There are 4 ways to turn a row about zero (a turn may also mirror it). The second row of each pair is the first, turned, with some noise. The first 36 pairs use one turn. New pairs use 3 turns, one after the other, and a turn may come again.
Known pairs, each followed by its turns in order:
-.18,-.09,.31,.20,-.19,.22,-.07,.04
.12,.07,-.19,-.25,.16,.32,.00,-.08 -> (2)

-.21,-.13,.30,.25,.06,-.27,-.25,.01
.32,.18,-.27,.08,.32,.09,-.18,-.07 -> (2)

.06,.12,.09,-.29,-.33,-.23,-.25,.21
-.27,-.08,.12,.16,.03,-.05,-.51,.05 -> (0)

-.05,-.25,.03,.04,.24,-.22,.25,.07
-.26,.28,.21,-.14,.14,-.13,-.01,.16 -> (3)

.23,.30,-.03,-.28,.28,-.05,.21,.11
-.11,.03,-.04,-.07,.54,-.05,.05,.14 -> (0)

-.30,.02,.04,.12,.32,-.22,-.26,-.23
.14,.16,.21,.36,.21,-.33,-.08,-.01 -> (3)

-.15,-.03,.19,.10,.24,.18,.26,-.27
.17,.14,.05,-.39,.08,.31,.13,.03 -> (1)

.08,-.07,.15,-.17,-.05,.07,-.30,-.17
-.08,-.12,.04,-.15,-.12,-.23,.02,-.29 -> (1)

-.13,-.27,.27,-.04,.28,.29,.00,.23
-.18,.09,.08,-.08,-.46,-.34,-.01,-.02 -> (3)

.08,-.07,.29,-.16,.32,.05,.21,-.29
-.28,.25,.02,.10,.21,.10,.13,.38 -> (2)

-.01,-.21,-.29,.02,.00,.31,.00,-.24
-.06,.19,-.41,.14,-.04,-.03,.15,-.04 -> (3)

.10,.13,.15,-.30,.19,-.07,-.27,.05
-.11,-.30,.15,.28,-.10,-.07,-.19,.05 -> (3)

-.04,-.20,-.10,.10,-.08,-.16,.10,-.26
.13,.00,.20,-.11,-.14,-.17,.16,-.11 -> (0)

-.17,.31,.03,-.29,.21,-.10,.18,-.14
-.19,-.15,.24,-.01,.20,-.05,-.19,.35 -> (2)

-.07,.14,-.10,-.21,-.05,-.30,-.32,.17
.18,-.34,-.02,.05,.16,-.31,-.10,-.06 -> (2)

-.16,.04,.05,.24,.12,.10,-.24,.22
-.15,-.20,-.29,-.04,-.08,.15,-.13,.08 -> (1)

-.08,-.32,.21,-.12,.26,-.08,.14,-.21
-.24,.00,.25,-.13,-.04,.12,.42,-.09 -> (0)

.09,.32,.31,-.01,.17,-.32,-.03,.10
.08,-.30,.33,-.08,.15,-.10,-.28,.00 -> (3)

.20,.12,-.31,.27,.12,.10,.20,.10
.13,-.04,-.20,.23,.10,.06,.27,.30 -> (1)

-.09,-.33,-.07,.27,.13,-.30,.13,.21
-.19,-.14,.12,.00,.33,.16,-.17,.38 -> (1)

-.16,.09,.03,.03,-.02,-.33,-.02,-.22
.03,-.22,.19,.05,.00,-.26,.02,-.20 -> (0)

.02,-.32,.32,.08,-.21,-.01,-.03,.02
.10,.29,-.14,-.16,.19,.06,.18,-.18 -> (2)

.12,.14,.10,.22,.01,.09,-.30,.16
.25,-.18,-.39,-.04,-.11,.12,.00,.05 -> (2)

-.01,-.33,.24,-.27,.11,.17,-.32,-.12
-.27,-.01,.21,-.06,-.16,.50,.02,-.16 -> (0)

-.32,-.25,-.26,-.30,-.29,.14,-.20,.12
.01,.17,-.25,-.05,.06,-.46,-.44,-.07 -> (1)

.17,.29,.07,.03,.21,-.15,-.32,.30
-.28,-.24,-.03,.19,-.41,.07,.03,.09 -> (1)

-.20,.01,-.02,-.28,.20,.15,.25,-.01
-.09,-.14,.10,-.02,.14,.16,.26,.30 -> (0)

-.20,-.32,-.29,.24,.08,.23,-.17,.33
.30,-.11,.10,.29,-.16,.33,.12,-.40 -> (2)

-.18,-.32,.23,.18,.08,-.11,.30,-.18
.03,.04,.21,-.31,.37,.29,-.09,.06 -> (1)

-.03,-.04,-.30,-.20,.19,-.23,-.17,-.16
-.14,.11,-.01,.37,.19,.07,-.15,.17 -> (3)

-.01,.23,.03,.15,-.19,-.03,-.07,-.19
.23,-.13,.02,.21,.01,-.06,-.10,-.16 -> (0)

.01,-.25,.19,-.10,-.26,-.06,-.14,.29
-.17,-.04,.27,-.03,-.25,.23,.15,-.18 -> (3)

-.17,.26,.30,.26,-.17,.02,.12,.10
.13,-.10,-.06,.09,-.02,.42,-.13,-.20 -> (1)

.05,-.01,-.30,.18,.18,.23,-.03,.20
.08,.26,-.26,-.03,-.20,.01,-.27,-.09 -> (3)

.18,-.02,.00,.10,-.17,-.33,-.01,-.33
-.20,.26,-.19,.03,.03,-.31,-.15,-.09 -> (2)

-.14,-.10,.17,-.20,.23,.00,.18,-.21
-.17,-.12,.24,-.01,.11,.08,.33,.01 -> (0)

New pairs. What belongs after each?
.14,-.26,.31,-.16,.10,-.32,-.10,-.05
.00,.10,.00,-.22,-.33,.01,.25,.30 -> (1) (2) (1)

-.17,.20,-.01,-.22,-.13,-.20,.05,-.15
.03,.08,-.21,-.26,.09,.01,.15,-.12 -> (2) (2) (0)

-.18,.22,-.24,.11,.16,-.08,.17,.20
-.26,-.02,-.39,-.14,-.12,-.14,.11,.00 -> (3) (0) (1)

-.32,.18,-.03,.27,.11,-.10,.22,.03
-.12,-.09,.13,.19,-.09,.31,.07,-.28 -> (0) (2) (1)

-.20,.08,-.34,-.33,.17,.20,-.09,.29
-.09,-.28,-.53,.02,.00,-.01,.23,-.13 -> (3) (3) (3)

-.29,-.19,.25,-.07,.30,-.06,.07,-.29
-.21,-.31,.06,.23,-.34,-.01,.13,.02 -> (3) (2) (1)

.27,.15,.25,.25,.01,.01,-.11,.26
.19,-.20,-.32,-.16,.15,-.11,.15,.21 -> (1) (2) (3)

-.25,-.26,-.06,.21,-.18,.10,.33,-.10
-.09,.22,.26,-.08,-.03,-.20,-.40,.05 -> (3) (0) (3)

.15,-.29,-.29,-.30,-.14,.25,-.20,-.14
-.32,-.06,-.35,-.26,.15,.26,.02,-.22 -> (3) (2) (2)

.32,-.25,-.28,-.29,-.31,.13,-.25,.09
.09,.12,-.03,-.34,-.46,-.14,.36,-.13 -> (3) (0) (2)

-.24,-.28,-.33,-.27,-.01,.09,.10,.00
.17,.11,-.36,-.07,-.07,.16,-.22,-.32 -> (3) (1) (3)

-.06,-.19,-.08,-.10,-.01,-.04,-.05,-.07
-.14,.02,-.04,-.12,.16,-.09,.06,.08 -> (2) (0) (3)

-.21,.11,-.25,-.24,-.12,.20,.15,-.07
-.10,.08,.09,.19,-.05,-.37,.21,.01 -> (2) (3) (0)

.04,.09,.21,.00,.24,.30,-.13,-.33
.19,-.37,.06,.14,-.28,-.22,.01,-.09 -> (2) (1) (2)

-.06,.00,-.29,.29,.02,-.15,.21,.19
.11,-.32,-.04,.22,.10,.28,-.04,-.14 -> (1) (3) (3)

.15,.15,-.20,.07,.24,.11,-.27,-.17
-.06,-.15,-.02,-.11,.05,.45,.09,.00 -> (2) (0) (3)

.27,.04,-.29,.07,-.19,.06,-.16,-.17
.08,.00,-.23,-.29,-.04,-.23,-.19,.09 -> (2) (3) (3)

-.29,.06,.20,.05,-.18,-.26,.27,.09
.37,.21,.09,-.06,-.04,-.31,-.09,.12 -> (3) (0) (3)

.06,.25,.02,.02,.06,.10,.02,-.33
.17,.08,.12,-.23,.24,.01,-.04,-.19 -> (3) (2) (3)

.28,-.02,.13,-.29,-.31,.17,.22,-.21
-.13,.28,-.16,-.30,.17,.28,-.02,.31 -> (3) (2) (2)

-.07,.15,-.02,.08,.19,-.04,-.25,-.13
.23,.27,-.02,.03,.10,.01,-.01,.13 -> (0) (3) (3)

.08,-.03,.17,.07,-.19,.14,.19,.31
.27,-.02,-.22,-.17,.09,.24,.11,.07 -> (3) (0) (2)

-.25,-.18,.23,.25,.01,.20,.27,.22
.16,.23,.16,-.01,.10,-.46,.07,-.29 -> (1) (1) (2)

.05,.14,-.25,.33,-.14,.14,.17,-.20
-.33,-.02,-.18,.25,-.04,-.12,-.24,-.11 -> (2) (1) (2)

-.04,.22,-.29,-.14,.19,.07,-.01,-.32
.35,.20,-.02,.27,-.05,-.15,.13,.22 -> (1) (0) (2)

.05,-.31,-.06,-.03,.02,.26,-.17,.30
-.15,.03,.00,-.14,.44,-.03,-.12,-.04 -> (1) (2) (3)

.07,-.08,-.24,-.28,.16,-.09,.06,.22
.21,-.12,.20,.14,.15,.19,.05,-.21 -> (0) (0) (2)

.23,.07,.31,.27,.01,.08,-.01,-.26
.40,.10,.08,.17,-.21,.18,.05,.00 -> (0) (2) (3)

-.05,.18,.28,.30,-.15,-.29,.32,-.32
.03,.41,.06,-.37,-.23,.30,-.12,.17 -> (3) (0) (1)

-.07,.22,-.23,-.16,.03,.24,.18,-.30
-.06,-.51,-.19,-.09,-.05,.11,-.05,-.06 -> (3) (3) (2)

.29,-.32,-.06,-.20,-.11,-.01,.09,.10
-.36,.04,.01,.14,-.26,.11,-.10,.02 -> (0) (2) (3)

-.02,.07,-.21,-.16,-.16,.33,-.16,.26
.07,.05,-.04,-.48,.07,.10,-.06,.18 -> (2) (0) (2)

-.25,.26,-.01,.18,-.25,-.15,-.28,-.20
.08,.10,.13,.05,-.11,-.01,.13,-.55 -> (0) (0) (1)

-.04,.14,.33,.18,.01,-.23,.31,.22
.13,-.19,-.52,.02,.03,-.05,-.11,.03 -> (0) (2) (2)

-.12,.14,.03,-.13,.19,-.12,-.23,.24
.16,.29,.01,.24,.11,.03,.09,-.02 -> (1) (3) (0)

.08,-.14,-.21,.04,.09,.16,.01,-.15
.03,.27,.00,-.08,-.19,-.12,.01,-.07 -> (2) (0) (2)

.08,-.30,-.17,.19,-.30,.15,.21,-.04
-.14,.21,.17,-.12,-.09,.44,.02,.10 -> (0) (3) (0)

.33,.16,-.08,.03,-.12,-.11,.14,-.24
-.08,.03,.04,-.11,-.18,.23,.27,.27 -> (1) (1) (2)

-.15,.18,-.08,.26,-.08,-.33,.28,-.07
-.10,.28,.19,-.30,-.25,.24,-.15,.05 -> (3) (2) (3)

